There are 4 hidden switches. A switch that is on adds its own fixed numbers to the row, and there is some noise. The rows also spread widely along 5 directions, which tell nothing about the answers.
Known rows, each followed by its switches (1 for on, 0 for off):
[ -7.5  -3.7 -46.7  34.5  26.6   9.9  49.8 -11.6 -36.1 -27.6   2.7  19.8
  16.7  12.2]  1 1 1 1
[-14.9   4.2   0.6  12.1  20.8  26.6 -12.8 -42.1 -16.3 -20.9  11.3  27.7
   3.2  20.0]  1 0 0 1
[-15.9 -15.6 -67.8  35.3  18.2  -6.4  41.4 -11.3 -36.0 -31.8 -23.3   6.0
  25.2   1.5]  1 0 1 0
[  9.6   2.6  12.2   4.9  11.9  13.2  12.3 -21.5 -50.9 -14.9 -30.8  22.2
  -0.8 -14.4]  1 1 1 0
[ -5.6   1.9 -49.3  31.0  25.5   5.1  33.5 -20.0 -23.0 -30.3   1.9  27.8
  16.7  10.0]  1 1 1 0
[  0.8   2.5 -42.4  17.9  16.6  -6.7  10.6 -14.3 -37.2 -17.1 -12.5  11.5
  19.4   9.0]  0 0 1 0
[ -7.7  16.0 -23.2   8.6  16.5   8.6 -23.4 -46.3   5.8 -26.3   5.3  27.0
   7.3  28.2]  0 0 0 0
[ -5.2 -10.1 -23.5  10.5  17.1  12.5  12.0 -20.7 -17.7  -8.0 -20.2  12.8
   7.7  -4.6]  1 0 0 0
[ -7.9   0.8 -49.5  17.2  18.8  10.4  17.3 -23.2   0.8 -14.2  -3.4  21.1
   9.4  10.1]  1 0 0 0
[  9.1  -9.4 -34.8   4.9  11.7   3.8  47.0  17.3 -41.9  15.6   0.3  19.0
  10.4  -9.3]  1 0 1 1
[ -6.3   9.8 -27.0  18.0  27.5  26.6  28.6 -24.7 -10.1   4.2  -6.9  -1.8
  12.4  -6.0]  0 0 0 1
[ 15.4  -5.2 -33.3   9.9  15.9  -2.0  22.1 -10.3 -22.0  -5.4 -23.0  12.9
  13.4  -8.2]  0 1 0 0
[ -5.1   2.5 -40.1  20.1   5.3  -5.8  22.3 -18.6 -38.7 -33.0 -39.3  12.1
   6.7   6.0]  1 0 1 0
[  3.0   2.7  -7.3  -0.5   3.6   2.8   8.3 -11.8 -39.9  -9.4 -21.5  25.6
   3.2  -5.7]  1 0 1 0

New rows. What belongs after each?
[ 12.5  -4.8 -12.7   5.8  17.4   4.9   4.6 -19.7 -26.7  -3.0 -16.5  14.2
  10.5  -4.0]  0 1 0 0
[ -4.5 -21.2 -30.0  14.1  15.4   6.2  20.5 -14.6 -24.5  -3.9 -24.2   9.7
  16.9 -11.7]  1 0 0 0
[-14.6   8.5 -41.8  31.3  37.8  23.7  30.2 -22.5 -27.4  -7.7  18.8   3.5
  21.7   7.3]  0 0 1 1
[  5.9 -14.3  -1.5  -3.0  -1.0   9.2  19.9  -8.6 -39.5  -0.9 -37.4  16.6
   0.2  -8.9]  1 0 0 1
[ -5.9   7.7 -49.7  30.4  17.2  -2.7  24.5 -28.5 -24.2 -50.0 -19.5  27.4
  10.0  22.0]  1 1 1 0
[  3.0   3.9 -54.7  10.3  10.0  -7.6  27.6  -2.6 -18.4 -22.0   1.6  32.0
  11.8  17.1]  1 0 1 0
[  0.9   2.6 -12.1  -2.2   9.2  10.8  -6.1 -21.9  -8.1  -8.0  -3.9  33.4
   4.0   7.9]  1 0 0 0
[ 10.5  25.4 -48.3   1.7   2.0  -1.7  34.2  -4.4 -21.8 -18.1 -28.7  14.7
  -1.9  19.6]  0 0 1 1
[  6.9  17.4 -37.0   5.5  -1.0   3.7  38.9  -8.1 -35.6 -29.0 -46.5  14.1
  -6.6  10.0]  1 0 1 1
[ -4.6   9.2 -24.6   5.3   7.7  13.7   5.0 -28.5  -2.3 -24.0 -24.1  22.0
  -1.3   9.3]  1 0 0 0
[-20.0 -26.8  -1.4  30.8  35.5  17.5   5.7 -20.9 -68.4   8.0  -4.2  -5.2
  35.2 -32.1]  0 0 1 0
[  2.1 -13.7 -16.2   5.1  -5.1  -9.3   1.3 -20.5 -32.7 -21.9 -49.6  19.4
   5.2   1.7]  1 0 0 0
[-20.9 -31.9 -30.1  31.5  12.0   3.5  21.8 -25.7 -45.9 -30.3 -36.6   0.2
  17.3   2.1]  1 0 0 1
[ -5.1 -25.0 -30.0  13.0  16.1  -4.7   9.7  -0.8 -39.2  -3.8  -0.1  11.4
  21.3   5.3]  0 0 0 1
[  5.2 -17.2 -37.9   3.3  -3.4  -3.0  39.0   5.5 -31.7 -10.8 -46.3   9.0
   3.1   0.8]  1 0 0 1
[-14.6   5.8 -13.1  18.7  28.7  17.1  -6.7 -35.4 -29.0 -18.2  22.6  36.0
  13.6  13.8]  1 0 1 0
[-16.7 -16.0 -48.1  24.3  19.0   5.6  29.4 -17.7 -20.8 -21.5  -8.6   9.9
  15.7  14.4]  1 0 0 1
[ -8.2 -14.2 -12.9  30.7  26.4  12.9   8.6 -40.1 -37.7 -22.1 -35.8  -4.1
  19.9 -14.2]  0 1 0 0
[ -5.0  -2.3 -17.8  13.1  17.7  15.9  19.5 -24.6 -27.1  -5.3 -25.3   1.0
  10.8  -3.5]  0 0 0 1
